The rows of a group lie close to one hidden flat surface of 10 dimensions, which passes through zero. Surfaces can cross.
Known rows, each followed by its group:
[ 32 -12 -39 -11 -10 -27  -5 -20  34  10 -25  -1  27   9  21   6  -2  10
 -21 -11   6]	K777
[  7   6   6  -3 -33 -14  -5  42 -14 -30  16   7  22   8  -8  32   3  45
  25  28  16]	K958
[  0   3  -2  14  24 -19   8  -6  -6   1  -3  -9   8   2  -7  21  -7 -14
   8 -11  -4]	K958
[-18  -3  16   0  -4   1 -10  28  19  24 -22   2   7  11  -2  -1 -10 -12
 -12   9   5]	K708
[-14  39   4 -23   0 -53   3  29 -12  -5  -6   9  -3  -5 -14  16   1 -18
   4  -8   2]	K958
[-34  40  -4  -1 -27  29 -25  26  22  10   9 -14  31 -42   6 -14  27   4
 -16  14 -26]	K759
[-22  26  39 -11  -3  21   5   1 -24  -7   1  13  24   7   1 -12  -7  11
 -17  -4  23]	K759
[-20  14  16 -12   7 -12  24 -10 -18  10  25  -9 -44  -8 -14 -18   2 -22
  13 -15  -1]	K958
[-21   9  -2  38 -16  12  18  22  12  25 -13  11   1  13  -2 -18 -14  27
 -29   3  15]	K759
[ 10  -5 -24  18  -1 -16  22  16  12  11  -4  10 -22   9   3  -5  -5  -5
   0   0  -7]	K958
[ 38   6 -38  31 -17   0  62 -10   1  -1 -14  13   3   7  26   7   7  -5
 -10  -3 -18]	K958
[ 17  24   6  34  -1 -14  73  -9  -8   8  -8 -29   8   0  -1  28  15 -11
   9  -6 -21]	K759
[-18  52  29 -55   3 -30  24   8 -45 -18 -13  31  -6  -1  -3 -12   7 -22
 -11 -14  11]	K777
[ 12  -3 -21 -11  14 -25 -11   5 -16 -11   0  -7  22   5   7  36   1 -21
  12   4  -5]	K777
[ -1   1  19   1  -7 -14  31  16  -3  -1 -12  26  -8  26  -1  -5 -15  -3
   0   0  16]	K958
[  5 -19 -11  -7  20  -4   2   6 -24   2  34 -15 -30  -1  -1  -8  18  -8
  11  26  -4]	K759
[-20 -16 -13 -25  25 -35 -27  10 -18  -1  51 -12 -43  -6 -14  19  -2 -37
  45  -2   3]	K708
[ -2   7  13  43  37 -38  28  11 -18 -11  24 -23  17  18 -25  48 -13  -2
  37  -7  19]	K708
[ 12  10  -8   4  -1  -7  41 -26 -43 -18  34  -4 -14   6  -3   3   5  14
  12 -12  16]	K958
[-17  13  18  14 -23  15  20  25  -8  10 -13  13 -14   7  -8  -6  -7   4
  -7   9  -2]	K777
[-29   2  38  29  32 -16   0  10  -5  18 -24   3  -6  20 -29  12 -33  -5
  -4 -13  20]	K708
[-17  23  14  39   7   4  51  11 -26  16  -8  11 -22  15 -11 -16 -12   7
 -20  -1   5]	K777
[ 30  -7   0   4  38 -37  23  -7   2 -28  21  16 -18   9  -1 -40  11  30
   7   5  18]	K777
[ 30   3   7 -19  -5   7  39 -19  -6   4 -19   7 -25  -2  14 -43  31   7
 -19  16 -15]	K759
[ 0 -4  0  0  9  1 -6 -3 -3  1 -3  2  3  3  3  2 -5 -2 -5 -2  4]	K708
[-11  12 -33  -1  12 -22  -9  -1   4  21  -7  -9 -12 -12   1  -4   3 -18
 -19  -7 -11]	K708
[  5  -7   8 -14 -15  20  -9   3   8  -2 -10  19  -3   1  10 -33   6  28
 -18  13   2]	K759
[ 23  -2  43   6 -23 -11  34 -29  53 -14   5 -15  18   0  -7  -7   0  31
  26 -14  15]	K777
[-10  27  -2  -5 -23   3 -40  15  36 -25  -4  12  -1 -41 -15 -30  21  56
  -9   2 -12]	K958
[ -9 -17  17  -5   5  20   4 -13  -2  18  15 -12 -17   6   3 -11  -5 -21
   6   0   1]	K958
[-13  28 -13 -18 -10 -15  -8  25  -6  -3   0  -1   2 -19   3  13  17 -20
   4   8 -22]	K777
[ 13 -13   1 -36 -20  16 -19   6  -7  -8  -6  18  12   6  21  -5   3   1
  -8  14  10]	K958
[ 0  0 -1 24  2  7 13 11 -7  6  2  2  5 11  1 -7 -5 17 -7 10  7]	K759
[-34  25   4  50  -3   4  38  16  -1  36  18 -24  -7  -2 -11  -2  -4  -4
  -9   0  -3]	K759
[ -1   3  17 -27 -32  12  15   4  -6  11 -33  26 -29   7   2 -13  -7 -13
 -11  -4  -7]	K708
[ -6  56 -22 -36 -14 -29   2   5 -13   5 -37  -2  15 -28   9  26  23 -43
 -17 -11 -38]	K708
[-18  10  -8  -7  38 -13 -25 -15  -3  21  -5 -17  23  -5   3  -6  -4 -16
 -21 -13  10]	K708
[ 12  15   8  48 -44  22  40  -1  46   8 -60  13  53  11  10  14 -18  29
 -31 -10  -3]	K759
[  7  -7   3  34  57  -4  20 -38 -47 -13   7  12  -5  30 -17 -18 -21  42
 -19 -20  47]	K759
[-12   5  24  22  -4  26 -17  38 -24 -30   5  21   5   4 -16  18  -7  20
  15  21   2]	K777
[ 14  18  -9   1  -2 -12   9 -61  22   1 -20 -26  37 -11  -2  21  -3   8
  -9 -45   2]	K777
[ -9 -15  40  16 -24  16   8   7  17   4   2  -3  -6  19 -17  16 -22   9
  20  -5  18]	K777
[ 10 -35  -3   2 -11  35 -64  23  44  -7   8  -8  53 -12  19   5  13  23
   4  37  -9]	K708
[ -6 -15  -6   5  13 -29  -4  18  -8   6   7   6  -8  19  -6  12 -19  -4
   7   2  17]	K708

New rows. What belongs after each?
[-11   0  10 -36  10 -16   0  16 -20  22  -8   4  31  25  20  -5 -14 -26
 -22  10  25]	K708
[ 23 -11   7  -8  17  -8  36 -29  26   5  22 -17 -17 -12  11 -49  24   4
   4   2  -2]	K777
[-21  10  11 -23  -4  12 -35  26 -12 -14  26   1  15 -13  -2   2  11   7
  11  15   5]	K759
[ 23  -3   1   4  27 -22  -8  -7  -2 -58  15  31  -6  -2 -14  12  -5  13
  35 -18   5]	K958
[  9 -15  21 -10 -24  42   2 -14  52  12   2  -3  -6 -22  14 -63  27  21
 -15  19 -16]	K777
[ 12 -16 -22  -3  45  25 -51 -55   1 -16  11 -13  11 -27   2  -4   7   0
  -4 -22 -11]	K958
[  5 -21 -37  -6   8 -19 -18   3 -17  15  -2   2  -3  20   7  12 -15  -4
 -15   4  16]	K958
[-36  14  37   8   8  11 -26   9 -40 -19  10  25 -24  10 -41  22 -35   8
  19 -22  23]	K777
[  9  10  19 -12  -1   9  -2 -16 -16 -22 -32  22  -8   3  -8   5  -6   8
  -6 -15   2]	K708
[  7   5  -4 -24 -30 -12  13  24 -21   0  -7   7  18  18  11  19  -2  -2
  -2  19   8]	K958
[  6  -4 -24  50  -3  -8  44  -9  -5  16 -12  -1 -43  12 -13   6 -13   0
  -4 -13 -11]	K708
[ 11 -20 -20 -27   1 -48   3  46 -16  16 -32  37  -1  48  17  24 -35 -39
 -10   8  21]	K958
[  3  41 -15 -24 -22 -69  -6  38  20 -35 -16  37   8  -9  -8   5   4  26
   3  -6   4]	K777
[-12  -2   4  36   8  -9 -18  21  10   1   9 -21   8  -4 -26  22  -8  25
  13   6   9]	K958
[  9   3  21  29  -1  -2  50  10  -3   4   1   2  -7  20  -4 -13   1  11
   4  10   4]	K777
[ -2 -20  10  -9  17  -3   3   1 -16   7  27  -3  25  31  14  -9 -11  -1
   4  15  38]	K708
[-17  16  66 -57  -4  -8  -4  12 -39 -32   4   9 -21   3 -22  45  -6 -55
  52 -11  -1]	K708
[ 17  11 -34  30 -17   2   1   4  27 -16  20 -16  11 -34   3   7  29  26
  17  15 -35]	K708
[ -2 -11  10  14  -3  11  25  -6  -9  16 -13  -1 -36  13 -12   3 -16 -18
   2 -11  -1]	K708
[  2  15  21 -27   2  -2  16 -29   2   0 -17  11 -11  -4  -2 -19  -1 -13
  -9 -26  -1]	K759
[  3  22 -22  23   6   3 -30  -8  18  -4 -52   9  19 -20  -7   5   2  21
 -34 -13 -19]	K708
[-21   6   1   4  56 -27 -32  -8  -5  21 -13 -32  17  -7 -14  32 -12 -48
   0 -18  -9]	K958
[ 11  15  -3  30  35 -33  28   3  14  -8 -29  15   0  10  -7  21 -14 -34
   8 -24 -18]	K958
[ -7 -38  29  68 -17  33  21  25  14  40  -2 -34  16  40  -9  20 -21  30
   2  31  19]	K958
[-17  12  -4 -21  28 -39 -36  25   4  15 -29   0  13  -4  -5  26  -6 -44
  -4  -9  -7]	K958
[ 11  13 -14  71  21 -34  51  13  27   1 -12   0 -11   4 -16  23 -10 -10
  19 -18 -24]	K958
[ -7 -34 -15  -1   3  -1 -43  23  24   1  20  23 -45   0  -7 -38  -9  20
   1  11  12]	K777
[ 23  -7  22   7  49  23  53 -36 -35   0   8  -8  14  17  18 -20  17  -9
  -6  13   3]	K777
[  1 -14 -20  17  39  -3 -10 -24   4   1  48 -25  17  -6   9 -22   4  18
  -1   1  20]	K708
[ -7  16  18  65  43  14  -5 -38   2 -11 -24 -28   7 -20 -38  31  -6   6
   6 -36 -23]	K708
[ 15  -8 -10  -3 -46   5  44  13  -8   6  16  -6 -25   7  12   9  12 -23
  24  16 -22]	K708
[ 16  24 -26  20  -9 -36  35   8 -16  -3 -32  22   5  15   1  12  -7  13
 -25 -10   4]	K708
[  4  10 -21 -16 -29 -13  -8  19  25   9 -28  21   6  -4  13 -19   6  12
 -27   5  -5]	K777
[ -1  24 -25 -12 -10 -53  27  39   2   9  -6  10 -19  -2   7  25   3 -60
  13  -3 -27]	K958
[ -6  -7   5 -17  -5 -46   5  -5  37  13  37 -27 -34 -10 -14   2   2 -24
  44 -19  -2]	K777
[-16  -1  29  31  48  -9 -17  -4   6   8 -29  -2  15  14 -25   9 -25  10
  -8 -14  20]	K958
[-20 -43  -6  38 -12  21  15   3  32  59   6 -19 -39  22  -4  -8 -27 -29
   1  -3  -1]	K759
[-19  44  48  -9  -3  -1  17  -2  25 -12 -14  16 -12 -25 -21 -32   8   0
   1 -17 -14]	K958
[  2 -13 -18 -15   4  20 -32  -1  -2   7  12 -10   0 -15  12 -14  16  -1
  -9  19  -7]	K759
[ 22   7  25 -15  -4  18  29   8 -44 -19 -14  14  47  26  20   5  14  18
 -13  29  16]	K759
[-15  12  13  23  -8  11 -12   7  -3 -15   9  -7   5  -9 -23  27  -8   8
  19  -9  -2]	K777
[-26 -14  -5   7 -12 -19 -28  39  28   4  32 -13 -23  -3 -15  29 -11 -22
  42   1  -6]	K759
[ 12 -12  28  11 -39  30 -15  26  24 -27 -32  26  -8   3 -11  13  -9  28
  18  13  -8]	K708
[ 35  -7  27  -6 -20  25  16 -24  14 -24 -36  -2  54  10  15  39   1  -2
  10  -4  -7]	K759
[ 30   6  16  -3  44  20  20 -10 -32 -40  24   0  27 -12  16 -20  46   4
  10  36 -19]	K777
[-30 -39  16  -8 -39 -10 -17  -2  42  36   7  -7 -51  22 -20  -6 -47  -7
  12 -29  35]	K777
[ 17  32 -28   4  -3 -36  34  11  -4 -12  22  -2  38  -3  19  -4  21  23
 -13  11  10]	K708
[ 29  16  -5 -40 -38   5 -12   4   1 -58  14  17   5 -24  10   9  30  18
  29  10 -21]	K708
[ 18  -1   7 -25  19  -4  35 -63   6  21   3 -29   8  -1  15 -20  15 -27
 -11 -21   2]	K777
[  1 -23  22  22  30  16  26 -28 -22   5  53 -40  -3  14  -7  18  -5 -22
  41   0  11]	K708
[-13  32 -12  28 -15  11  18 -19 -11  16 -38  -3  20  -2  -4  18 -14   4
 -36 -25  -8]	K777
[-25  27  19  24  21  10 -12 -11  24   5  -7 -23  19 -30 -16  -5   8   8
  -5 -15 -16]	K708
[ 15  25  -4   2 -41 -19  27  16  42   1 -46  34 -15   0   0 -27   3  23
 -21  -6  -7]	K759
[-49  23  15 -19 -40 -13 -19  45 -21  45  13 -41   4   4 -18   5   4  27
 -14  31  26]	K958
[  8   1  -1  -6  -8 -11 -11  26   7  -9   1   9  10  -2   4   8   8   0
   9  12  -5]	K777
[ 10   6 -27  11 -26 -53  18  53 -14  -1 -47  34 -24  27 -11  50 -23 -15
   5   0  -8]	K708
